Every row belongs to one group in each of 3 separate groupings. Each group adds its own fixed numbers to the row, and there is some noise. The rows also spread widely along 6 directions, which tell nothing about the answers.
Known rows, each followed by its group in each grouping:
[-30 -27 -11   3  -9   1 -20  12   3 -13   7  11   7 -19  13  -6 -10 -10
  13] -> Kar k_180 dedo
[  2   2  24 -24  -7  -8  -2   2  -2 -22  -1  10   8  -3 -13  20  -3  12
  -2] -> Sete k_231 sis
[ -2 -16   4  -5   9  15 -13  -5 -23 -21  28  22  -6  -8  -8  -6   9  28
  16] -> Sete k_231 dap
[-16  24  11 -11   0  -9 -11   2   1 -26  -9  12   9   5  -8  11   0 -15
 -21] -> Rilo k_236 rumil
[-20 -15 -27  16   1  17 -22  -3  -2  -5  17  10  20 -22  13 -22   2  -7
   3] -> Tudi k_180 dedo
[ 16  28  -3  -2  -9  -5   0 -10  -3  11  -9   3  -3   6   5   3 -12   5
   0] -> zifu k_845 sis
[-11 -19 -19   7  -5  20  -3  -9 -29  13   8  10   9   8  -6  -3  12  14
  21] -> vitil k_236 vul
[ 30  17  32 -28 -11  -7 -23 -13  16  -5   4 -28  35 -20   8  20  31   8
 -10] -> Rilo k_845 funaz
[-60  11 -23   5 -36  23  11   7   1  -3 -17  17  22  39  23 -29 -44 -51
  -9] -> Tudi k_236 rumil
[-26   3  15 -35 -26   3  -9  -1 -12 -28  15   9   4  11  27  -7 -34  11
  14] -> Kar k_231 dap
[  4  -7 -28 -14  -7  28 -10 -22  -1  -6  18  15  25 -21  22  -4   9 -22
   1] -> vitil k_845 vul
[ 14  35  48 -48 -11 -26 -11  -7  -5   1   1 -36  14  18   8  31 -18  34
   1] -> zifu k_180 funaz
[-47   3 -28  13 -35  14   3   3  -3  14 -15   6  29  27  18 -35 -23 -29
   5] -> Tudi k_236 funaz
[-19  -3 -12 -14 -11 -22  10  24  10 -13   1 -14  -5   5   7   9 -30 -29
 -10] -> Kar k_180 vul
[ -7   1   3   6 -14 -26  11  19 -12  -7 -10  10 -20  27 -12  -3 -16  10
  -2] -> Kar k_231 sis
[ -2   3  12  21  -2 -18  26  27   9   0 -20  -9 -37  17 -17  13  -3 -12
 -22] -> Kar k_845 rumil
[ 18  -4  43 -32   0  -8 -10  -5  12  -1   3 -33  15 -27 -26  43  13  12
  -1] -> Sete k_180 sis
[  1  -1  33 -23 -35   8 -18 -17 -16  30 -11 -23  25  26  -7  18   4  35
  22] -> Kar k_236 sis
[-47  -9 -22  -4 -10  22 -24  -5 -22  -1  17  29  -3  -9  17 -28 -15   5
  35] -> zifu k_180 dap
[-43  -4   6 -41 -30  25 -17  -5   6 -22  -6  13  39 -10  23   0 -25 -31
  17] -> Kar k_236 vul
[ -3  10  -6 -19   6  -7  15   8   1   3 -14   2 -12   6  15   2 -16  -9
   4] -> zifu k_845 vul
[ -2 -22 -31  13  -2  19 -29 -21 -17   3  39  14  28 -23  19 -11  20  15
  16] -> vitil k_180 dedo
[-21 -35  12  10   9  20   0  21  30   9 -25  14  16 -36 -13  -1  46 -22
  11] -> zifu k_845 rumil
[-10  13 -13   0 -13   7 -18 -18  -9   0   9  -2  17  -3   8 -14   1 -22
  -9] -> Rilo k_236 dap
[-12 -11  16   0  -9   9   4  14  17  -1 -12  -5  20  -6   6   6   9 -25
  -4] -> Kar k_845 rumil
[ -2  11  13   3  -7  -5  -9  -9   5  -3  -7  -2  27  12  -1   6  15  -5
 -14] -> zifu k_236 rumil
[-42  15  11 -18  -9 -17  -4  29   8 -49  -9  27  -6  -5   4  -9 -17 -10
  -5] -> Rilo k_231 funaz

New rows. What belongs after each?
[-11   6   3  -3 -28  10  -1  -3  -2  17 -20 -12  20  18 -10  -8  -1 -13
  -1] -> Tudi k_236 sis
[ -5  14  17 -18 -21  -4 -13  -8  -3   8 -17 -11  17   7 -14  14   9  14
   6] -> Rilo k_236 sis
[ 13  13   1   4  -2  -6  -3   0 -10  18  -2  -2  -1  13   7  -7   4  23
   5] -> zifu k_845 funaz
[ 25   9   6   5  -1  17 -11  -7  -2   9   6 -16  17  16  -1  10  24  14
  -3] -> Tudi k_845 rumil
[ 14  -2  20   3   2  -6  -5   1   8 -12  -4  -3   1  -4  -6  17  25   1
 -13] -> Kar k_845 rumil
[-17  12  19 -24 -11  -8 -16   8  -3 -32   1  14  16  13   1  10   0  14
  -2] -> Rilo k_231 rumil
[-13 -16  -4   4  -8  15   5  11   2  10 -10   4   2 -13   2 -10  17  -1
   3] -> vitil k_845 funaz
[  1  10  -8   0 -31   3 -27 -35 -14   5   8   4  33  10  11  -8   0   9
   2] -> Kar k_236 sis
[ 47  25  17 -13 -20 -16  -2 -27  18  30  -3 -37  33   5  13  19  12  -2
 -19] -> zifu k_845 sis
[-22  -6 -27  50  -6  -5  17  23  -9  18 -16   6  -8  29 -17 -33   9 -13
 -13] -> Tudi k_236 funaz
[ -9  11  21 -16  -2 -13  -7   5   9 -30   9  22  19   4  13   8   2  -7
 -14] -> zifu k_231 rumil
[ -3  10 -12   5 -27  -2  -7  -6  -9   4   1  -1  10  16  27  -9 -19   1
  -1] -> Kar k_845 funaz
[ 11  30  -4   8 -26 -49  27  10 -14  -4  -2  -8 -32  66   6   5 -56  13
 -26] -> Kar k_231 sis
[-30 -29   5  20 -24  -2   7  22   3  20 -23 -11  16  11  -6 -15  13  -6
   0] -> Kar k_236 funaz
[-24   9  15 -41 -35  34 -28 -25  -8 -10  -3  14  26  -7   4   7  -8  -1
  27] -> vitil k_236 sis
[ -2  43  34 -27   0 -40   8   4 -12 -33  -3  10 -12  50   8  26 -32  18
 -10] -> zifu k_231 rumil
[  5  31  15   1  -2  -7   0  -8  -9 -10  -5 -10   9  33 -16  15   2   3
 -23] -> Tudi k_236 rumil
[-77 -11   7 -22 -15  48 -41  -2  -9 -22 -13  55  35 -23  13 -21   3 -13
  52] -> zifu k_236 rumil
[ -2 -11   2 -17  -9   9  -1 -12  -8   1   5  -9  20  -6  -7   9  13  -8
   4] -> vitil k_236 vul
[  7  -8   4  22  -6 -17  -7  -4  -1  -5   5 -12  11   8  -1   0   5  -1
 -19] -> Kar k_236 dedo
[  4   2   4  -1 -13  13 -21 -15  -2  -9   5  15  18   2  11   4   6   1
   4] -> Kar k_845 rumil
[ -2  13  32 -21   2   4 -10  -7   2 -12  -7 -15  26  15 -16  16  12  -4
 -10] -> Tudi k_236 rumil
[-18   9  19  -5   4  -4 -11   6   0 -15 -12  16  17   0 -11  11  12 -12
  -1] -> zifu k_236 rumil
[  7  -6  -2 -19   0  13   5  -4 -11  -4  -2  -5  -4  -3   2  17 -12   3
  13] -> Sete k_845 vul
[-49 -21 -37  32 -10  23  20  30 -17  -4 -18  50 -45  -4  -7 -30  -2  -6
  21] -> vitil k_845 funaz
[  0  15  48 -33 -23 -21   2  -1   3 -21  -1 -14  18  36   4  23 -23  24
  -4] -> Kar k_231 rumil
[-64 -12 -16  -6  -9   8 -16  27  -3  -9 -14  33  -3 -18  11 -24 -11  -6
  29] -> zifu k_180 funaz
[-25  12  14  -6 -19 -12 -13  -1 -12 -16  -1   4   5  16   2  -1 -18   9
   7] -> Kar k_236 funaz
[  2  -8  17  13 -21 -15  30  24  32  48 -34 -46  16  12   7  -3  16 -24
 -17] -> zifu k_845 funaz
[-11 -16 -21  29  -8  -9  16  25  -9  20  -1  -4  -9  22 -11 -27  14   2
  -2] -> Rilo k_231 dap
